The rows of a group lie close to one hidden flat surface of 10 dimensions, which may be shifted away from zero. Surfaces can cross.
Known rows, each followed by its group:
[  1   5   5  13  -3 -39 -28  11  10 -13 -13  19  -6  15 -11  -2   2  24
  37] | (1)
[-24  -4  -8   2   5 -20 -10  13 -19  -6  -9   4 -24 -28  -3 -48  -3   9
   8] | (1)
[ -9   9  11  -6 -17 -15  -7   6  21 -13   6   4  13 -10 -24   8  12 -20
  12] | (3)
[  8  -9 -30 -34 -17  -9  -4 -30 -20  42 -28  49  10   1  18  -4   4  17
   1] | (0)
[ -4  -5  36   7  -8 -26   2 -25  -9  17  -2 -13   6  -5 -26  -2   4  -4
  -6] | (3)
[ -4  -8  -6  -1 -16  28   0 -17  18 -10 -10  35  29 -18 -25   2  20   2
 -27] | (1)
[  4 -17   5  10  21  25   1   4   6  -5  15 -12  -1 -18 -20 -10 -22 -17
 -19] | (0)
[ 19   3 -18  13  36  -6  -5  -1 -13  -6  24  26 -19  -4  20  -7 -30 -10
  33] | (2)
[  1   4  12   1   7  14  26 -13  -2  21  -8 -20  -1  15  15  19 -11 -17
  -1] | (2)
[  2  27 -25 -13  13 -19 -24  32   2   1   0   4 -21  -8  -1 -26 -33  -6
  34] | (1)
[ 17  -3  -4  -3   9  12 -17  17  13 -29   0  26   5  11 -10  11  -9   3
  -5] | (3)
[  6 -15  -9   2  -3  18  11 -10   8   5   6 -13   1  16  29  17  -5   2
   1] | (0)
[ -7  -4 -29  -5   2  22   6  10  -2   6 -19  10  -4  21  30   8  -8   8
  16] | (2)
[  0  11  18   2   8 -23  -8   0   6 -20  13 -31  -7   9  29   5   6   6
   8] | (0)
[-23   0   6  -5  -2  34  11 -19 -43   7 -13  21  28  -3 -10   3  31   7
 -31] | (0)
[  2   1  15   3  -3 -13  -1 -15   6  21  -3 -16  -9 -18 -22 -25 -22  -4
 -13] | (1)
[ 15   5   0   4  -4   3 -22  11  36 -25   3  10   1   2 -20   1 -20   0
   1] | (3)
[  3   7   7  -3  -3  -4 -26  -5 -17  -9 -22  34   5   4 -24 -18  -1  30
 -18] | (3)
[  8 -43  12  23 -31  -2  -2 -15  22   1  36 -15   6   1 -24  21   6   0
   0] | (0)
[  0  19 -11 -27 -15  10   2   0   2  -3  -1  22   5 -26 -15 -11   7 -15
 -29] | (0)
[ -3   5  -5  18  -6  10  -1   8  -5 -11   7  -4  -9  15   4   5   3  15
   8] | (1)
[ -4 -23   0   2  -9  -7  -9  15  -1 -40   8  33  -2 -13 -18  -3  25   1
  -9] | (2)
[ 24  -3  -4   6  13 -14   5   8   1  -8  24  20 -12  -6  -5   6   2 -11
   8] | (2)
[ 4 11  3 20  3 11 -5 -7 -1 -9 25  3 10 10 -3 15  2  0 16] | (2)
[ -9 -56  -6  28  -9   4  -8  -9 -32  18   7  19   1  10 -25  -4   4  31
  10] | (2)
[ -3  40   3   4  -4  -5  -7   2   6 -20  13  -3   3   5   7   9   3  -6
  21] | (2)
[-13 -34 -34  12  -1   4   0   0 -24  14  12  27   1  -2   8  -1  11   8
  33] | (3)
[ -5 -18 -14 -15  18  30   5  -2  -7  -1 -21  37  25  -1   7  10   7  -4
  -6] | (0)
[ 11  15 -29  -8  -4   6  -6  17  24  13 -12   8  11  16   3  16   0   9
  20] | (2)
[-23   1   1  -7   0 -16 -13  11 -24   9 -23  21   8  -7 -25 -18  13  10
  15] | (0)
[-12  -1 -32 -20 -25  10   2   8  11  10   8  -3  -4 -26   2 -15  -2 -15
  -2] | (0)
[ 16  17  -9 -13  16  15   9   8  -7   5  -4  -7 -23   1  22 -11 -30  -8
 -18] | (3)
[ 14 -25  -1   3   4  32  40   2   1   7  -1  -6  -8  14  13  26   6 -15
 -29] | (2)
[-12  -8   7   3 -12 -16  -9  -4   3  -6  18  12  11 -33 -37 -14  13 -14
   3] | (3)
[ 22  -2 -21 -19  12  12   9 -11  28  14 -16  -3 -13 -13  30 -17 -37  -7
 -19] | (1)
[-16   7 -10  10 -16 -12 -16  13 -18  -6   1  13  -2  13  -7  -1  15  19
  28] | (1)
[  5   8  -8  -9  -7 -22 -22   8  27 -27 -14  38  10  -9 -11  -4  14   9
   9] | (1)
[-10  11 -32 -13   6  31  -6  30 -15 -14  25   4   4   2  11  12  -2 -18
  17] | (1)
[ -3  24 -17   8 -15  44 -12   1  -4 -25  -8  21   1  -2 -13 -18  -1  26
 -36] | (3)
[  3  51   1 -11 -19   2  -1   4  10  32 -10 -14  10  31 -14  25 -18 -11
  25] | (1)
[-17   2  12  20 -26  11  18 -28  17  29   1 -33   5  -7 -17  -3  -9  -8
   3] | (3)
[ 10 -26  -1  -4   1 -20 -19   8  35 -24   5  21  17  -3  -5  17   9  -5
  23] | (0)
[ -5   6   0   7  -4  12   7  -3 -11  -6  23  15  15 -11 -22  14  23 -13
  -2] | (2)
[-17  -3   3   3   7   0   8   7 -17  26 -37  -2   2  30   9  11  -1  11
  27] | (0)
[ -2   0 -26 -13  -6  -2  -7  25 -13   5  -2  15 -10  12   7   1  -6   1
  26] | (3)
[ -6  23  -5  -3 -10  19  -3   5   7   1   3   4   9 -14 -29  -5  -6 -12
  -8] | (1)
[  5 -11   4  -3   6   7  11   3  10   5  10  -7   3   2  -1  16 -11 -24
   6] | (3)
[ 12 -13 -10   1   8  -3  -2   3  11   9 -14  13   6  25  14  22  -3   8
  24] | (2)

New rows. What belongs after each?
[ 17 -23  21  -2  37   0  22  -5   4 -24  -4   3 -23  -1  37   5 -29 -36
  -9] | (2)
[-21 -19  -2  -2  -4   3   0  -2 -27   0  -9  19  -2  -9  -4 -15   6  -1
   2] | (2)
[ -1  10  -1  -8 -11  21 -12  13 -33  -1   1  10  -6   7 -27 -11  -8  11
 -28] | (3)
[  5  -8  -4 -21   7  -7  10   4  30  11 -19  -8   4   3  21  15 -16 -24
  16] | (0)
[ 15  -8   3   7  20 -18  -2 -25  14  23 -24   2 -10   2  19 -15 -34   8
  14] | (3)
[  9  14   7  -5   6   8  -1  -8 -30  24 -14 -11 -21   7  -2 -24 -31  13
 -26] | (3)
[-13 -10 -12  -9 -24  -3 -11  18  -3  21  -9   7   5  16 -23  10  -9  -4
  32] | (3)
[ 23   0   3   0  -7  19  -4 -11  27  -2  20   1  18   1 -19  21 -10 -10
 -18] | (1)
[ 25   6  -2  15  -4  33  11  26 -12 -24  42 -24 -25  41  16  34  -6   1
 -14] | (3)
[ -8   7   7   5 -18  -4   2  -9  -4  21  -2 -16  -7  -4 -18 -13 -11  -1
   1] | (3)
[  7   3 -37 -28  10  24   8  20  25  10 -21  27  18  -3   5  15   2 -17
   5] | (2)
[ -6  28 -12  16 -15   5  -6  13  -8  -2   6 -11 -22   8  -4 -17  -8  17
   8] | (1)
[-13 -11 -19  -1  -8  22  14  -1  40  17   0  -9  12 -18  -4   8 -19 -37
  26] | (3)
[-11   2 -20  24  -7  15  -2  -6 -37  10  31  25   9  -3 -20   2  22  11
  19] | (2)
[  6 -11  17  26  -5   9   5 -17  -7  -3  20  -9  -3  -1 -14   1   0   7
 -18] | (3)
[ 22   2 -12 -16  -4 -20  -9   7  17 -23  23  -7 -10   6  41  13   4   3
   3] | (1)
[-20  31  25   6  -5  -8   5  12  -3  -5 -15 -11   5  11 -18   9   7 -16
  18] | (1)
[-20   9 -16  14 -47  -5 -17  15  -5   8   8  -2  -6  13 -28  -3   9  19
  29] | (3)
[ 21  12  23 -27  22 -33   9  12 -21 -13  13  -1 -11   1  16  13   7 -27
  -9] | (3)
[-12  24  -8   7 -17  -2   0   6 -11  -7  12 -22 -32 -27  -4 -45  -5   8
 -22] | (1)
[ 11  16  -6 -19   2  -5  -2  23  12 -20  -5  12  -5  15  14  17  -1 -12
  12] | (3)
[ -4 -43  30   5  10 -27 -15 -14  -9  -1  18  -1   9 -29 -35 -16  -1 -10
  -8] | (1)
[  3  17  15  -6  -6   7  12  -6   2  -6  -5  -5   7   9   4  16  13  -6
 -18] | (0)
[ -1  13  -9   1  -6  -1  -3   0 -18   2 -16  14  -7  19  16  -3   3  23
   5] | (3)
[-11  -4 -10  -4  18   1 -13  15   4 -30  12  -2   5 -12  22  -7   6   0
  10] | (0)
[ 10 -18  -2   7  -6  18 -19  10  42 -15  -6  -5  17  19 -11  19  -9  14
   0] | (2)
[-15   2  -8  -7 -16  -3   3  10 -17  18  10  -8  -7  -4 -11  -4   0 -13
  13] | (3)
[ 15 -16   2 -20   2 -49 -27  -6  -2  28  13  -4  -3  -7  -7 -10 -23  -1
  22] | (1)
[ 19  21  -8   8  -1  -6 -14  12   8   4  18 -17 -17  21   5   5 -30   6
  21] | (1)
[ -8 -20   8   6   0  20  18 -18 -15  22  -5 -16   8  15  11  16  -1  -5
  -4] | (1)
[ -2 -23  22 -10 -11 -31  13   1 -17  24 -12 -18 -28  -7 -12 -22  -6  -5
 -16] | (2)
[  3  32  15   7  14   0   3  -9   4 -22  19 -11  -6   0  20   4 -16 -22
  12] | (2)
[-12 -21  23  19  -4  15   7 -17  -6  -9  -9  -2  15  27   9  28   7   3
   7] | (2)
[ 10  -5  14   6   5 -11 -15 -13  -9   5 -12  12  -4   7 -15 -13 -14  21
  -9] | (3)
[ 16   0  39  12  -3 -29  -8  -7  10  -9  18 -14  -3   2 -24   8  -3  -6
  -6] | (3)
[ 24 -28   1  21  22   4  -4  -2  11 -13  21  25   7  10  -5  24  -2  -3
  13] | (2)
[ -4   0  15   1 -26 -17 -13   9  21  10  10 -14   3  -3 -43   2 -12 -17
  18] | (3)
[ -3 -14   8 -11  -7 -15  -3 -13   5   3 -12  12  16  -3   0   8  17  -1
  -1] | (1)
[ -7  11  -2 -12  20  26 -20  -5  35  -3 -12  -1  32 -13  -4   1 -37 -24
  11] | (2)
[ 16  13 -16  25  12  36 -10  -2  18 -11  39   8  24   2 -16  23  -4  -2
  12] | (2)
[ 12   3  -7  23 -14  21 -19  11  12 -24  25   2 -10   5 -24  -7 -16  18
 -12] | (3)
[ 25 -11  -4 -28  42   4  -9  23   0 -27  21  28  -3 -35 -12 -14 -23 -36
 -26] | (3)
[  6  20  16  21   9  -3 -10 -12   7 -12  24 -14   1   6   0   7 -18  -7
  19] | (2)
[  0   0   1  11  -7   7  -3   4  -3 -11   4   6   1  10  -8   8  11  12
  -3] | (0)
[ -4   4   8  -9   1  -8   7  -2   5   4 -18   8  12  14   9  20   9 -10
  16] | (2)
[-20  21   8 -13 -30   3   0   8   2  -5   2   0  13 -15 -35  -1  17 -20
  -8] | (3)
[ 19  12 -26  -1  -9   3 -12   4   7  10  16  -8 -20  10  14  -6 -26  16
   7] | (1)
[ 43  29  -7 -13 -28  -4 -16 -11  30  16  42 -24  -2   8  -9  15 -26  -1
 -13] | (1)
[  2   5   4  -3  -8  -5 -11   2  27  -9 -15  15  13   6 -14   9  -3  -2
  11] | (3)
[ 14   3  29  19  -7  -2  15 -12  36 -13  11 -25   4  24   8  39   4 -12
   6] | (3)
